The first 7 rows are patterns. Each new row is the sum of 2 different patterns, raised or lowered, with some noise. Before adding, each is slid sideways (what falls off one end comes back at the other) and multiplied by a number that may be negative. Names go in the order of the patterns.
Some rows, each with the names of its patterns after it:
[ -5.6  15.0  -8.0   0.9   1.4  25.8   2.3 -35.8   7.0   7.3 -25.2  11.1
  19.7  10.0  14.8  17.5   2.9   0.1  -1.0   5.8  -5.3   2.8  -4.5  -2.1
   4.1   3.0 -14.2  -6.9  10.8  -2.1  -5.7  -8.3  14.3] | zetop
[ 14.7  -1.9  -3.2   8.5   4.8  29.0   7.0   0.4   8.0  -9.4  -5.0  18.1
 -17.2   2.6  -4.8   9.7  -2.3  11.8  17.3  -8.3   0.0  -7.1  -2.7 -19.2
  -6.3  -2.2  -4.5   3.1  -3.3 -35.8  -0.3   3.6  -5.4] | rik
[-31.2  -3.9  11.0  -6.1   1.9  12.0  -4.6  -2.4 -35.8   0.4   9.4  -1.1
  11.8  15.6  -6.2  -3.8  -5.3  15.5  -5.9   2.1  10.8  -0.4  -5.1  -1.9
  -2.2   6.8  22.0  -0.4  -9.3  -4.7  -0.5   9.4  -2.4] | gep
[-20.0  -5.4  -4.5   2.9 -29.0   9.3   0.1 -10.4   4.8   4.0   5.1  -8.5
   3.2   3.0  13.9 -35.8  12.8   3.4   7.0  -8.2   0.3   8.1   0.2  -0.1
   6.8  -3.6  -4.2   1.4 -35.8 -12.2 -15.0  -8.1   1.8] | zagan
[ -9.9 -17.5  10.5  17.0  -3.6 -17.6  -2.2  -4.1   0.9   2.0  -6.3  -2.5
  -0.3  34.3 -10.0   3.3  28.3  -3.1 -11.6  -5.4   7.3 -23.2  23.5  -0.1
  12.7   5.4  -1.5  -7.1  21.3 -13.1   0.6  -1.4  29.9] | Risat
[  0.0   4.8  10.0   4.7 -14.9 -11.6  -1.9  13.3   1.1  19.5   0.5  -0.5
  -3.0 -15.6  13.5 -24.6   0.1   2.9  -0.8   7.8   0.0 -10.9   0.8 -27.8
  10.2   7.4  35.8 -10.0   1.3  31.4   5.6 -16.4  -2.7] | fone
[ 14.5   1.2  13.2  -0.2 -19.7   4.2   0.0  -5.7  14.4  -4.4   3.7  -4.0
   0.0  12.0  -2.8 -24.1  10.5  -4.9  -0.1   4.9  25.5   7.6 -25.7   0.1
  23.1   6.4   4.6  -0.3 -16.6   0.6  -1.8 -12.8 -15.6] | Gikav

New rows, each followed by the names of its patterns:
[-45.9 -19.8 -31.3 -22.7 -14.4 -42.3 -23.4 -28.9 -38.9 -11.1 -34.0 -25.2
 -36.7 -17.0 -29.2 -31.5 -45.2 -27.9 -37.4 -34.5 -22.5 -14.9 -26.3 -59.1
 -15.9 -19.7 -29.0 -30.9 -28.0 -46.3 -34.2 -31.5 -38.9] | zagan Gikav
[-25.1   9.9 -15.9   1.7   0.1  21.9  -3.8 -23.7   4.6  16.0  -1.0   5.7
   5.0 -17.5  -0.1  -5.2 -15.2 -14.7  11.5  -1.1  -3.6   1.5 -21.5  -7.0
  -1.1  -2.3  12.2  -9.8   8.8 -16.1  -3.6   5.3  -9.5] | Risat Gikav
[25.9 30.3 29.8  9.9  7.2 25.5 23.0  8.4 32.1  8.5 27.7 14.8 17.8 10.0
 14.8 24.4 19.6 14.6 34.8 16.1 22.1 18.9 -6.4  8.0 29.9 22.4 23.6 16.1
  9.6 17.3 21.3 12.5  7.0] | zetop Gikav
[ -7.9  22.3 -26.9  14.7 -13.6  13.2   5.0  -4.6  -0.9   3.5  11.9   9.7
   6.1  -0.2   1.7 -24.4  -5.7 -11.5 -24.7   9.6 -16.6 -18.7   1.3  11.7
 -17.9   3.0  14.9 -20.5   7.4  -3.4   5.0  -1.2  10.1] | zagan Risat
[ 18.9  27.1  24.5  40.5  32.6   8.6  14.3  37.7  36.4  27.5  20.8   7.2
  33.6  17.6  24.6   7.9  35.0  27.0  47.8  25.9 -13.7  31.6  26.8   5.0
  42.4  32.7  33.3  31.2  36.0  35.0  22.7   5.9  33.6] | zetop Gikav
[  0.0  -1.3 -13.3 -12.0 -10.9 -11.9 -11.5  -1.7 -20.7 -16.5  -3.8  -0.9
 -14.1   4.6  10.7  -4.9   4.6   2.2   0.5  -5.9  18.8  -1.6   3.9 -21.5
  -3.4  -0.6   3.9 -10.9  -7.0 -17.3  -6.9  -2.1  -1.7] | rik zagan
[-26.4 -47.3 -37.3 -26.0 -35.3 -32.4 -45.1  -8.8 -44.4 -33.9 -26.8 -40.1
 -25.9  -2.8 -41.1 -38.0 -47.7 -41.9 -29.3  -9.2 -50.0 -39.0 -43.1 -40.9
 -48.1 -45.7 -26.7 -26.2 -43.6 -16.6 -48.5 -39.0 -46.1] | rik fone
[  7.4 -11.5   0.5  16.5  29.3   9.0  12.7   8.6 -10.4 -16.2   6.3   4.6
   0.7 -11.7  11.8   0.3  -2.4   8.0  22.2 -13.0  20.7   8.6   8.4  -4.7
   6.9  -5.1  -3.6  26.4   4.5   4.2   5.4  19.9  17.0] | rik gep
[ 13.8 -23.0 -40.6 -21.8 -19.1 -28.2 -15.7  -7.0 -13.4 -16.2 -24.7 -13.9
  -7.1  -9.5 -11.4  -8.0  -4.6  -7.2 -23.9  -5.7 -10.0  -4.4 -19.4  -9.3
 -26.8  -7.2 -14.1 -10.0 -22.8 -13.7   9.2 -22.1 -19.9] | zetop gep
[ 28.0   5.9 -20.9  -2.7  -9.8   4.5  13.4   4.9  14.5   2.5  33.0  -9.3
   1.6  -3.2   0.0  16.6  10.4   1.3  28.0 -15.2   0.5 -25.0  14.2   1.2
 -26.4   4.7  32.3  -3.6   4.7   1.6  -5.5 -15.5   6.7] | fone Gikav
[ -4.9  13.9  -6.8 -10.1   2.2  -3.7  -1.7  -2.9 -18.5  10.2  -9.3   7.7
  -4.3  24.4   2.2 -26.6   1.8  23.0  -4.1   9.2   0.6 -14.9 -10.9   2.0
  -4.2 -20.7   6.2   2.1  19.6   2.0 -14.7   5.1  -0.9] | Risat Gikav
[ -6.0 -10.1   5.5   7.1  10.8  11.7  13.7  25.2   7.1   6.2 -17.1  16.1
  22.1  -7.3  -4.8  22.4  18.3  18.8  -7.6   7.9  -9.1  29.0  20.6  10.5
 -25.7   5.9  29.5   2.2   1.2  35.7  11.5 -19.4  18.2] | zetop fone
[-27.4 -16.2 -15.9  -6.2 -21.4 -29.0 -12.8 -52.2 -24.2 -19.9 -16.6 -22.4
 -32.8 -13.5 -22.8 -33.6 -19.6 -21.7 -25.9 -22.8 -48.4 -44.5 -32.2 -20.8
 -21.0 -35.6 -30.6 -25.4  -0.9 -37.2 -25.7 -19.3 -31.8] | gep zagan
[-36.6   9.3  47.2   3.4 -31.7  -3.6  -1.6   6.8  23.4   0.0   5.6  17.2
  52.0 -17.6   7.5  19.3   2.7  14.8  -3.2  12.5  -9.9  16.6  10.6  14.7
  13.5   4.8 -10.5  27.8  19.0  -2.6  10.6  35.4  -7.7] | Risat Gikav
[-31.5  -0.9   8.2  27.0  -2.9   8.1  16.9  -9.0 -17.1  -8.0  -6.3 -24.5
   6.8  -9.7   6.5  -2.8 -19.8 -16.8  16.4 -16.9 -12.9 -14.4  24.4 -19.4
 -10.6  -1.7   5.7 -11.9  -3.9  -5.0 -36.3  -0.7  -2.1] | zetop Risat
[-13.5  -7.7  -9.5  30.5  12.5   9.3  -8.0 -16.3  13.2   4.2  -1.5   1.0
  21.0 -18.1  -8.9  -6.6  -7.9 -24.9 -12.3   0.5 -10.9  -7.8 -24.2  23.6
 -19.1 -25.2 -10.6   3.3  12.7 -18.4  -8.4   8.0 -12.4] | zagan fone
[-10.9   2.9  -1.1  12.4 -24.5   0.0   8.2   4.6  -6.6  -4.6   7.6  -3.1
  -7.5   7.6  -2.2  -1.8  -0.7 -18.0  -5.4 -10.1  -3.4   2.1 -12.3   8.1
  -4.5   0.3 -18.1  -0.2   1.8  -8.0   0.1   1.5  -6.8] | rik zagan
[ -1.9 -12.4  45.2   6.3  -1.4  17.5  29.4   4.5 -11.1   8.2  58.1  14.4
   1.8   7.8 -15.3  -2.2   9.5   2.4  -2.2  10.3  13.0  18.3  -0.6  -6.7
  14.7   8.7   3.2  17.2 -12.3  14.2  11.6  13.7  20.5] | gep Gikav
[ 20.9   5.0  22.0  17.8 -20.1   4.1  -1.0  12.6   9.4   2.5  14.7   0.6
  -0.9  12.3  -2.4 -10.5  30.3  -1.5  -3.1   1.2  22.5  17.1 -19.7 -22.1
  18.8  17.3   1.1   2.7  -2.0  -0.4  -0.3 -36.7 -10.5] | gep Gikav
[ -7.8 -14.2  -3.2  -6.6 -12.9   9.0  -5.4   4.9  -6.9  -9.7  -3.8   8.6
  -5.1 -10.7  -9.5   3.0  -8.9 -20.2 -11.0   0.8  -2.4 -20.1  -7.5 -11.6
  -9.0  -4.3  -5.1  -2.9  -5.2  15.3 -13.7 -11.6  13.2] | Risat fone
[ 20.3 -15.1 -38.9 -17.5 -18.2  -9.0   1.4 -15.5 -13.3  -2.7  25.4 -23.9
  -7.9   5.2 -11.3  -7.4 -18.7  -4.2 -25.4  -0.5  -7.5  -2.4  -5.8  -9.3
 -22.7   9.5  -6.4 -18.3 -11.8  10.5 -24.1 -40.0  -7.3] | Risat Gikav
[-34.9  -7.3 -21.2 -14.4 -27.2 -16.5 -26.8 -20.4 -32.2 -10.9 -14.9 -15.7
 -12.4 -15.0 -15.2 -15.5 -19.5 -16.7  -1.1 -21.7 -18.9 -33.6 -34.9 -25.8
 -24.2 -21.6 -32.1 -36.7 -25.5 -20.1 -38.2  -7.1 -15.2] | rik zagan
